The first 10 rows are patterns. Each new row is the sum of 2 different patterns, raised or lowered, with some noise. Before adding, each is slid sideways (what falls off one end comes back at the other) and multiplied by a number that may be negative. Names go in the order of the patterns.
Some rows, each with the names of its patterns after it:
[ -6.6   7.2  21.7   1.1  -4.5  -3.4  -0.2 -17.1   4.1   6.4 -27.4  -2.4
  34.9  -9.9   1.8  -8.8   2.4  -6.2   6.0  20.8   9.1  -3.7   3.4  -0.4
 -12.1  -0.2   3.2   9.1  10.6  -7.9   4.0   4.6   0.8   3.1 -17.0 -15.0]
vuter
[ -9.8 -18.7  10.5   0.2 -21.8   9.4  17.8  -0.1   3.2   3.0 -11.1   2.4
  -2.9  10.0  -4.5   1.9   2.9 -10.1 -17.4  -1.1 -24.5  14.3 -29.9   2.0
   0.2   8.5  21.2  14.8   5.7 -12.8 -29.6   0.4   0.3   5.5   9.7  34.9]
Vog
[  1.4  10.0   3.7  -4.5  32.2  11.6   5.3   2.1  -3.9   3.6  -5.6   5.9
  -0.4   3.5   2.2  13.5  -1.5  -1.4  -1.9   8.6  -7.0   2.0  -4.0 -34.9
  26.5  -0.3   6.7  -0.5  -3.4  14.6 -16.1  12.1   2.9  -0.7  -3.7 -16.1]
lanot
[  0.8  27.9 -10.4   2.9  34.9  -1.8  -1.8   7.6  18.1   0.3 -23.6  25.2
  -0.5   7.3   7.2 -13.6  -1.5  24.0 -34.9  -2.8   1.9  -9.6  -2.4 -14.8
   2.7   2.5 -34.9   9.6 -34.9  -3.3   3.9   1.5 -16.4   1.7 -16.1   5.1]
bukom
[ -1.4 -19.6  13.0  -9.3   7.2   5.6  -5.9   0.4   3.1   3.2 -16.1  27.6
  -5.3  -2.3  -5.6  10.2 -13.4   7.2   6.4 -12.4  -3.0 -14.0   6.4   9.3
  -4.2   3.9  13.6 -34.9 -27.0  18.2  -0.8  -5.1  -2.8  -1.3  -1.2   4.5]
Biga
[ -4.3  -8.9  14.0   5.9  12.3  -7.4  11.5  -0.1   5.7  -8.7 -22.0 -20.9
  21.8   9.7  19.9  -0.1  -0.8   5.0  34.9  -3.0   7.0  -4.3   8.9  15.6
 -14.1 -16.7 -15.7  17.1   1.8  14.7 -11.8   0.1  12.0 -10.4  -4.7 -10.2]
Duvi
[ -1.8  10.8   7.0   7.1  -4.7 -10.4  -1.0  -9.4  18.0  -9.5   5.1   4.6
   5.7  12.7  10.5 -17.9   8.5   1.1  24.5   2.5   8.0 -13.7  -1.5  11.4
   7.6 -13.4   3.9 -20.4  -8.8   0.2   0.4  -0.5  -4.0  -1.1   6.5   0.3]
pid
[ 11.2   3.9   2.5   1.0  34.9  34.9  -1.3 -13.3 -26.7   5.6  -2.6  12.2
 -34.9  -4.1   1.0  27.3  -6.9   1.9  -0.1  -3.4  28.9   7.6   3.1 -17.1
 -15.5  -3.7   6.4  12.1  -1.1  15.9  -7.2 -24.4 -14.7  34.9  -8.6 -31.4]
Fota
[ 34.9 -33.2   3.1   8.7 -15.5  -0.8  -2.8   5.0 -31.8 -11.8   5.0   5.3
  -0.9  -5.4  -1.1  26.0  11.0   0.2   2.1  -1.8  -8.5 -34.9  14.2  -3.9
  16.5 -20.3  14.7   2.7   1.6  -0.5   5.1  -0.8  -6.8 -13.0   6.1  -6.7]
dez
[ 18.4   1.3  -5.8  -3.2  11.7 -32.5   9.6  -3.6 -27.8  -2.4  20.3 -20.4
   8.3  -3.9  13.3  15.2  -7.6   1.6 -12.9   7.2 -21.6   1.4  -3.1  -3.0
  -1.7   2.3  -3.9  -3.5  -6.1  -0.8 -18.4  -5.2  -5.4 -23.6  -5.3   8.9]
Bavok

New rows. What belongs after each?
[ 52.0  16.5  -1.6 -12.0  45.8  12.3  34.4 -32.9  18.2  16.8  63.7  19.1
  14.7  17.6  33.2  47.5  49.8  34.1   7.4   8.5  20.7  33.8  36.0  16.7
  38.4  19.7  -9.3   3.1  50.1  21.2   4.6  35.6  36.7   9.5  33.6  51.3]
pid Fota
[-19.1 -21.7 -32.4 -38.9 -22.6 -14.9 -28.7 -23.6   5.8 -31.1 -35.3 -35.5
   0.5 -30.0 -39.2  -4.3 -15.4 -23.0 -19.5  -0.3  -6.1 -22.6 -28.3 -34.3
 -13.7 -27.5 -12.7 -42.7 -24.0 -19.6 -13.1 -33.8 -24.6 -18.4 -12.9  -3.4]
vuter Fota
[ 22.8  42.1  23.1  45.3   5.6  -0.4  16.9  26.1  12.3   5.1  21.5   6.0
  31.2   0.7  26.3  27.7  12.0  38.5  36.5 -15.3 -19.1  27.9  15.3  16.9
  21.6  15.8  27.0  18.0   2.0  -9.4  52.3   3.7   6.9  31.4  15.7  19.5]
Biga Fota
[  7.4 -15.8 -15.4   8.9 -24.9   7.3   4.2 -18.8 -11.9 -15.9 -13.0  -4.3
  -4.3  -9.9 -37.5  -8.2  -2.4 -35.7   6.2  -2.3 -15.1 -23.1 -10.3   8.9
 -25.8 -14.0 -16.1 -14.1  -8.1 -14.5 -31.3  17.1  -0.3 -11.2   3.1 -21.4]
bukom pid
[ 19.8   8.0   3.7  13.6   5.2   0.2  -4.7  13.7  10.7  10.7  -4.8   2.5
   3.7  17.5   3.1  -9.8 -21.1  -1.3   7.0  31.9   7.8  -4.7  -1.2  12.0
 -11.7  20.5  15.0 -18.1   3.0  37.3  -0.7   7.1  -6.4   6.2   1.8   4.4]
vuter pid
[  5.2   4.6  12.1 -26.6  -6.4   5.9  26.3  -6.4   7.9   9.9   0.2  38.3
   1.9  19.3 -14.4 -11.4  -4.0  -0.9   6.8  -1.0  22.4   9.6 -19.0 -10.3
  29.5  -9.7 -42.2  16.9  14.4  -0.6   2.4  42.3  27.7  -7.3  -8.8 -22.2]
Vog Fota
[  5.3 -17.2  -1.8 -27.4 -16.2  -8.9  11.5 -21.1  -6.0 -43.1 -25.9   5.6
 -34.6 -39.4 -36.9  -3.7 -19.2  -2.8 -32.0 -30.4  -0.7 -34.4 -21.2 -26.7
 -26.8 -27.8  -2.6 -11.9 -15.9 -12.5 -11.5 -20.4 -17.3 -22.6 -48.3 -35.5]
Biga Duvi
[-13.9  -1.3 -23.0  -1.5  19.8  16.4 -35.5 -11.7 -39.0 -13.8  -6.1 -11.3
 -36.3  -7.8 -13.4   1.0 -14.3 -23.0  12.8  10.7  11.6 -25.0 -17.4 -20.6
  -3.6   6.0 -24.3   5.5   0.4   5.4   6.4   8.1 -33.0  -7.1 -17.1  17.9]
Duvi pid
[ 8.5 20.3  9.1 33.4 45.5 40.5 49.2 28.9 52.7 42.0 66.2 15.5 24.8 23.2
 44.6 55.4 16.8 28.8  9.5 27.7 20.4 72.4 14.4  6.4 51.1 24.4 28.8 21.6
 54.7 49.9 42.8 25.4 21.7 27.4 38.7 40.3]
Duvi Fota
[ 25.4 -18.5  22.1 -14.0 -11.4  -6.7  -6.1   3.8  -3.6  -1.0  -5.7 -11.9
   2.1  -3.4   1.3 -32.9  36.9  -3.7 -12.1   4.6  -9.3   5.3  -9.5  20.1
   7.6  -9.3   6.0  10.0   7.5  -7.4 -42.4 -12.8   2.5  -1.5  -0.9  18.7]
vuter dez
[  5.2 -47.3  27.8   5.8 -15.3  13.5  -8.0 -29.6 -18.2 -44.7  -4.4 -12.0
  -3.6  -8.1  -8.3  -7.4  10.7  14.3 -11.7 -28.1  -2.0  -9.7 -11.2  -4.1
 -28.4 -10.7 -11.9  20.0   7.4  -1.6   6.8 -14.5 -17.1 -39.5  -6.3  15.5]
Fota Bavok
[  2.5  14.8  -6.2  14.3 -11.3  22.2 -22.5   4.1 -17.4 -14.4   2.4  30.1
  -8.1   5.0 -17.2 -16.0 -58.6   8.3   6.2 -46.3  -6.1  10.9 -20.4 -38.3
  -7.6   9.0 -32.0   1.8 -15.8 -11.4  -3.0  -2.2 -29.5  20.7   3.2   4.6]
Vog bukom
[-39.9 -26.4 -42.4 -12.6 -21.1 -28.6 -46.6 -34.9 -46.5 -35.9 -42.5 -36.6
 -49.0 -32.7 -18.5 -19.5 -21.4 -29.1 -60.3 -24.7 -44.5  -6.0 -15.5 -16.2
 -72.1 -30.9  -2.2 -35.5 -51.2 -32.3 -55.0 -67.0 -57.6 -34.2 -27.3 -20.6]
pid Fota
[  5.4  -6.1 -20.6  -6.8  -4.5  13.3  -8.8  13.0  -9.4 -11.7   4.6  41.0
 -21.0 -30.0  -4.3   3.5   2.2  -3.1   2.3  28.9  -5.2  -7.5 -26.2  -7.1
   8.6  20.7 -15.2 -14.5  -0.6  10.7   3.2   1.8  -8.5   3.7  25.2  12.8]
Duvi Fota
[ 12.8 -40.7  -8.2   8.3 -32.5 -40.6  14.6 -29.4   2.4 -15.8   3.6  -2.3
 -32.9 -16.4 -18.8  -7.7 -28.6  -0.5 -13.2 -15.0 -21.6 -17.1  -8.4 -17.3
 -20.0 -12.2 -28.3  -1.5  -3.3 -25.8 -19.7 -19.9   4.0  -6.8 -13.0 -13.1]
vuter Bavok
[-10.5   4.0 -24.3 -31.4 -22.7 -30.7 -10.4 -16.0 -24.9 -27.3   0.6  -5.7
  -2.3 -11.8 -20.0 -26.2 -12.3 -23.2  -7.0   1.6   8.5 -35.4  -6.1  25.0
 -19.8 -26.2 -33.8 -17.9 -35.0 -36.7 -25.6  20.0  -6.1 -16.1   9.1 -22.9]
Fota Bavok
[-13.1 -17.9 -27.3  -4.4 -11.4 -11.2  -9.9  -1.2 -19.1  -4.7 -19.4  -2.8
  -1.1  -5.6  -8.7  -9.7 -17.7  -9.2  -9.9  -2.3 -15.5  -5.5 -31.9  15.1
 -14.4 -17.2  -4.0  -6.1 -13.7 -13.6   3.8 -25.9   1.2 -14.3  -8.2  -9.6]
lanot dez
[ -5.3  -4.5 -12.3 -39.2 -23.7   6.1  -3.7   4.4 -17.6 -16.9   4.2  15.0
 -12.4 -17.5 -14.3  -7.9  11.3 -21.7 -30.3 -27.9  11.9 -12.2  13.0 -14.6
 -10.4   0.3 -17.9 -12.1 -19.6 -16.7 -18.0   2.9 -11.1  -1.9 -19.2   3.4]
Duvi pid
[-25.4 -26.3 -48.4 -13.7 -26.7  -8.8 -32.0   1.7 -16.6 -10.4 -30.7  -7.4
 -22.3 -27.8 -34.4 -22.6 -29.1  24.8 -52.7 -16.9 -27.9 -32.2 -24.9  -9.6
 -12.5 -54.6 -34.7  -3.5 -17.0  -4.9 -17.0 -18.4   3.7  -7.7 -15.4 -16.2]
pid dez
[ 25.9   7.8   3.0  32.6  -3.0 -42.8  36.6   6.4  13.7  18.5   4.2  26.2
 -16.0  24.4   9.8   5.7  14.7   9.8  12.0  41.6  -1.6  33.2  39.6  20.0
   7.2  -7.9  -8.1   7.0  14.8  43.5   8.7  13.2   6.5  12.8 -25.4  16.2]
Vog lanot
[38.3  6.0 39.3 38.5 32.1 18.1 31.4 29.9 25.3 41.0 37.5 39.8 24.0 33.7
 35.0 32.4 41.6 -0.4 17.8 50.8 31.5 44.7 30.6 33.8 20.2 51.3 32.0 38.7
 28.4 35.0 42.3 32.9 24.1 19.9 43.7 32.0]
Duvi dez
[ -5.8  -8.3  -1.8   8.6 -20.3  -1.2  -6.9  -2.6  -7.8 -19.0  -0.8 -17.9
   0.7 -11.6  -1.7   3.6  -5.9  -4.5  -3.4 -14.5 -18.5 -12.3   2.9  -7.1
  -1.2 -17.0  -5.2  -3.2  -3.4 -16.3  -5.8 -23.9 -11.6  -6.1  -6.1 -11.2]
lanot pid
[  0.9   9.6  22.6  26.0  22.1  16.7 -13.2  -9.6  13.6   9.6   9.6  16.1
  19.1   1.7  17.2  12.2  -5.3  22.3 -13.7   1.8   9.3  11.8  32.1  14.7
   8.2  -7.5  30.5  -9.8  12.2  10.5  -7.3  -1.4  49.4   6.2   1.9  -0.8]
vuter Biga
[13.8 40.2  9.8 15.2 20.2 32.9  9.4 49.3  9.3 20.9 15.3 29.1  3.6  4.1
 15.9 23.2  5.6 -2.6 22.6 35.8  7.5 16.3 25.8 14.2 31.2 21.5  2.5 42.4
 23.5 18.8 29.0 20.8 39.8 19.5 21.6 59.3]
bukom Bavok
[ 17.0 -19.4   5.2  -7.9 -15.7  -2.6  -8.2  -2.0   0.9  13.5 -20.9 -10.2
   6.4  -0.5 -14.4   6.2 -17.6 -15.8  20.3  -8.1   8.7 -25.2 -12.8  -4.2
   3.3 -14.1  21.4  16.8  -9.9  -4.5  15.6   6.1  -1.1  -2.6  -5.0   0.6]
Biga pid
[  3.1 -38.2  -1.5  -1.6  -7.8  -6.6  -2.1 -10.3  12.8 -15.6 -12.0 -17.3
  -7.2 -12.5  11.8  -1.9   2.5   5.1  18.5 -11.4  -0.7   6.6   2.6   1.5
  -0.8  18.0  -4.1 -14.1  22.1   2.1 -43.4   0.8  -9.6  11.8   7.1   4.8]
vuter pid
[ 7.4 18.5  9.7 10.4 30.8  7.0 16.9  8.0 12.1 11.4 -1.1  4.7 10.7  7.3
 19.5  3.5 26.8 10.7  6.2  8.7 15.7 -8.5  0.1  1.4 11.3  9.8 26.4 -1.2
  9.6 15.4  2.3  9.8  2.0 14.4 -4.2  7.1]
lanot dez
[-20.7  10.0   2.1   8.4  -3.1  -3.4  -4.7  -5.9 -30.8  -2.3 -11.1  27.3
 -28.1  -1.4   8.6 -20.0  -3.6  -7.1   0.8 -36.3 -11.5   2.2   2.9  -8.3
  -3.9  -2.8  22.2  25.2 -15.4  -0.8  -7.1  -8.5 -30.7   1.6   3.4   5.1]
lanot dez
[ 12.2 -11.0  -9.1   0.5  -3.3   1.9  -3.8  -4.5  -0.9   1.8 -19.2   1.3
 -19.9   0.2 -15.1  -2.5  -5.9  -1.5  14.8 -11.6   1.3  -9.1 -15.2  -9.3
   5.0  -5.0  -1.3  20.0  -6.5  -5.3  -0.6  -7.7 -11.1  -1.5  -1.4  15.5]
Vog Biga
[  6.5   3.1   9.4  19.2  12.1  -0.7   8.4   1.4   3.6   7.7  18.2   4.1
  22.4  -4.9  29.8   1.3   2.6  -3.4  -5.4  -9.1   0.6   9.8   3.9  17.6
   2.5   4.3  -1.7 -21.2  16.7   7.5   3.4   6.4  16.4  -4.8 -15.2   4.1]
Vog lanot
[-24.2 -28.6 -33.9 -36.1 -10.6 -10.6   3.1 -26.8 -10.0 -21.8 -13.6 -37.8
 -37.7 -34.8 -15.2 -11.6  17.3 -26.8 -18.9 -20.6  14.5 -26.3 -10.0 -12.0
  -6.0  -7.8 -31.2 -35.0 -41.4  -3.3 -15.4  -2.2 -23.9 -23.8  -6.8 -27.6]
vuter Duvi
[ 29.9  41.5   9.8  19.4  30.7   4.6  32.7  31.0  32.3  29.6  25.4  35.6
  13.3  21.4  46.4  21.6  44.9  26.3  20.4  14.0  22.1  19.8  16.2  28.5
   0.2   3.5  29.3  25.9  11.0  34.9  27.9   6.5 -12.6  22.4  40.3   7.8]
Vog bukom
[-17.1 -36.1  -8.3 -24.8 -28.5   1.2 -35.5   6.1 -27.1 -23.0 -23.5 -41.9
 -37.3 -16.5  -3.6  11.1 -26.3 -31.1 -28.0 -40.1 -39.7 -21.1  -0.2 -27.1
 -17.0   9.6 -21.2 -56.4 -14.7 -24.2  -2.2  -9.5 -16.7 -32.5 -33.1  -7.3]
Vog pid
[-29.7 -29.2 -39.3 -20.9 -22.2  -5.8 -14.3 -41.3 -32.5 -14.8 -20.5  -6.2
 -11.8 -25.7 -16.4  -6.5  -4.7 -33.9 -33.7 -34.0 -19.3 -31.4 -31.1 -49.1
 -14.6 -16.5 -17.3 -16.2 -48.7  -2.1 -17.5 -15.4 -37.4 -34.8 -40.6   3.8]
Duvi pid
[  7.2   9.6   4.3  11.8  19.7  17.9  14.7  16.3   6.6  -3.1  36.1  20.1
   5.3  25.0  23.1  -5.4  16.6  30.4   2.8  11.2  23.8   2.9  -1.1 -11.6
  10.2  23.3  27.6   7.2  10.4  15.9  14.6  18.0  13.6   1.4   9.4  19.9]
Biga Fota
[-43.2  -7.0 -10.3 -16.1   5.0  -5.7   6.8  -7.7   1.9 -18.0 -12.5 -26.1
   1.6 -12.3  -3.6 -16.8   7.2   7.9  11.6   9.4 -35.4 -20.1 -11.6  -3.6
  -6.8 -44.2   9.7 -21.1  -3.7 -10.8 -12.2  18.7   4.7  -2.0 -21.2  -2.6]
lanot Duvi
[26.7 19.8 15.0 -1.4 30.9 38.2 27.8 24.6 28.1 20.0  6.1 28.6 19.5 24.5
 32.0 12.1 22.4 17.5 26.2 22.3 27.0 34.8 38.8 20.6 41.7 13.2 49.5 19.4
 22.1 15.0 11.1 17.0 21.6 32.8 40.6 22.5]
vuter Vog
[ 17.0  11.9   2.7 -16.0  37.6  28.5  10.1   2.7  34.8   7.5  13.3  21.8
   8.5  11.3  37.5  15.5  34.9  16.9  22.2  16.9  16.7  29.3  33.9  17.1
  38.5   9.1  35.5  12.4  14.4  15.3   9.0   7.9  20.5  18.6  50.2  16.8]
Vog pid
[ -7.1  -8.7 -14.5   2.1  -7.5  -0.8 -19.5   7.0  -5.0  -5.6  -5.1  -2.9
   3.3  -0.9  -8.4  -4.8 -17.2  12.1 -17.7   0.0   0.5  -4.0  -6.9  -8.8
  11.8 -18.1 -27.2   3.3  -2.7  -1.7  -7.8  -0.9   5.7  -8.3  -8.9   0.0]
vuter dez
[  5.7  -5.5  21.7  16.2  13.5  54.5  31.2  20.7   7.2  -9.9  14.9   7.2
  19.9  18.0  35.7   7.8  12.5  17.8  10.3  -2.3  25.5  16.9  14.6  10.2
 -17.5  29.1  12.4  16.5  17.7   5.8  26.6  -0.7  16.5   3.8  10.9  -5.5]
Vog lanot
[-11.6  10.9  16.5 -20.4 -14.9 -26.6  10.7 -24.4   4.8 -15.6  -9.0  -0.7
 -11.1 -12.1 -14.8 -14.3 -12.0 -14.1  -7.7  -3.5 -30.6  -4.9   1.4  12.8
  -9.3 -25.1 -20.5  17.2 -29.6  13.9  -8.5 -30.7  -4.9  31.1 -25.1   5.9]
Duvi Bavok
[ -4.4 -26.5  30.2   6.7  -7.9   3.0  -4.0  14.4 -13.3  -6.2  25.0 -38.1
  46.0  -0.9  -4.0  -7.1   8.7   2.1  -0.3  -2.7  -4.4 -33.1   2.3 -19.2
 -39.1   2.2  -0.7 -16.1  -1.3   1.6  21.1 -28.0  -7.7 -10.5 -15.8  11.4]
lanot bukom
[ -7.0  -0.8  22.2   6.9  13.9   9.2   6.4   2.9  32.4  10.0   1.7 -20.1
  -0.2  -3.9  42.8 -16.6   7.6  26.0 -15.3 -14.5  -7.7  37.3 -29.4 -29.1
  18.7  12.8   6.8   0.8  30.7  55.6  16.0  -4.5 -13.2   7.7  -4.5 -18.6]
Fota dez
[ -3.6   0.0  -8.7 -33.3   8.3 -28.9 -16.3 -21.5 -22.2 -27.6   1.3 -51.0
 -13.1   1.6  -9.7 -36.5 -37.8 -31.5 -15.9 -43.2 -15.2 -73.4 -18.0 -20.4
 -13.7 -38.2 -28.4 -19.8  -2.0  -5.1  -9.2 -26.4 -27.1  19.2 -18.8 -28.8]
bukom Duvi
[ 10.3  11.2 -10.0 -14.2 -29.2 -32.3 -23.4  -1.3 -37.8 -12.4  -1.1  43.2
 -27.8  -5.2 -26.2   6.0  -3.1  -7.4  -9.6 -23.4 -27.2 -12.2   0.4  11.2
 -17.0   8.2 -49.0   4.5 -24.2   6.3  -1.5 -32.9   0.1 -12.9  22.8   1.7]
Fota dez
[35.8 20.6 -0.8  1.7 18.7  6.2 16.9 25.1 40.6  7.3 13.4 43.7 14.3  1.1
 45.1 15.4 17.7  6.0  2.3 16.0 14.3 29.0 14.6 41.8  9.2 20.6 21.1 17.8
 15.7 10.1 10.6 17.5 20.6 44.6 21.4 19.0]
vuter Bavok
[-15.9 -22.5  -5.6 -19.3  -2.5  -8.3 -12.6   0.3 -14.0 -27.9 -16.1  -7.4
 -31.9 -16.6 -22.4 -12.8  -8.7 -14.3  -8.2 -28.1 -23.0 -20.4 -10.8 -11.2
 -11.7 -15.9 -14.3 -18.2 -19.9 -11.5  -8.5  -3.3 -33.0   7.0 -23.8 -13.4]
vuter lanot
[35.8 31.8  8.5 26.2 30.1 12.9 45.4 31.0 69.5 26.1 31.0 17.9 51.9 21.0
 15.2 55.2 27.6 25.3 28.5 47.5 31.6 33.5 43.5 -9.5 59.2 17.2 29.9 53.7
 29.3 38.8 40.4 27.2 18.2 44.6 26.7 29.1]
Biga dez
[-32.1  20.5 -10.0   0.1 -39.2  -5.9 -10.7  10.3   2.6 -19.2  -5.8  10.6
  12.7   5.9  -5.4  -0.9   0.5 -68.2 -11.7   9.1  12.1 -27.9   8.7  -1.5
  -1.2   1.1   1.0 -20.8   1.0 -24.6   8.6  -4.0  26.7 -35.0   3.3   9.2]
Biga dez
[ -9.1  11.6   6.2  23.6  10.2   2.0  18.5 -21.9  13.3   7.6   3.7  -5.2
  19.3 -12.0  -8.3   9.2  12.1  26.3  -0.7   4.3  -9.3   8.5 -13.3  33.9
  24.6 -25.7  -5.0  26.4  -0.4   4.3 -17.2  -0.8  -1.4  35.1  -6.8   2.2]
Biga pid
[ 28.1  39.4  24.0  15.0  26.9  24.6  -0.7 -17.8  53.6  25.1  38.6  22.2
   6.0  19.3  62.2 -13.3  21.3  15.2  16.0  27.7  -5.5   6.0   6.9   3.0
  24.6  -0.1   5.7  20.9  26.6  -3.7  15.3  -2.4  17.4  10.9  48.6  12.6]
bukom Duvi
[-16.2 -32.5 -40.3 -18.7 -18.3 -30.6 -34.4 -23.7 -37.4 -27.9 -27.2 -36.8
 -43.5 -29.5 -27.8 -30.2 -31.6 -33.4 -28.8 -30.1 -22.7 -51.2 -21.4 -51.8
 -22.2 -27.9 -29.7 -12.8 -20.0 -21.4 -32.6 -39.8 -34.8 -32.1 -32.2 -19.6]
Vog Duvi
[-25.4 -15.1 -15.6   9.4 -12.8 -17.0  -4.0   5.6 -23.4  14.0 -19.4  -4.0
 -14.8  15.8 -26.1 -28.6 -31.2 -14.9  -4.5  20.5   3.6  -5.8 -19.7 -17.4
 -43.4 -12.2   5.5 -19.7  -5.0  17.8 -26.0 -25.8  -7.6 -13.7 -12.3 -14.0]
vuter Vog
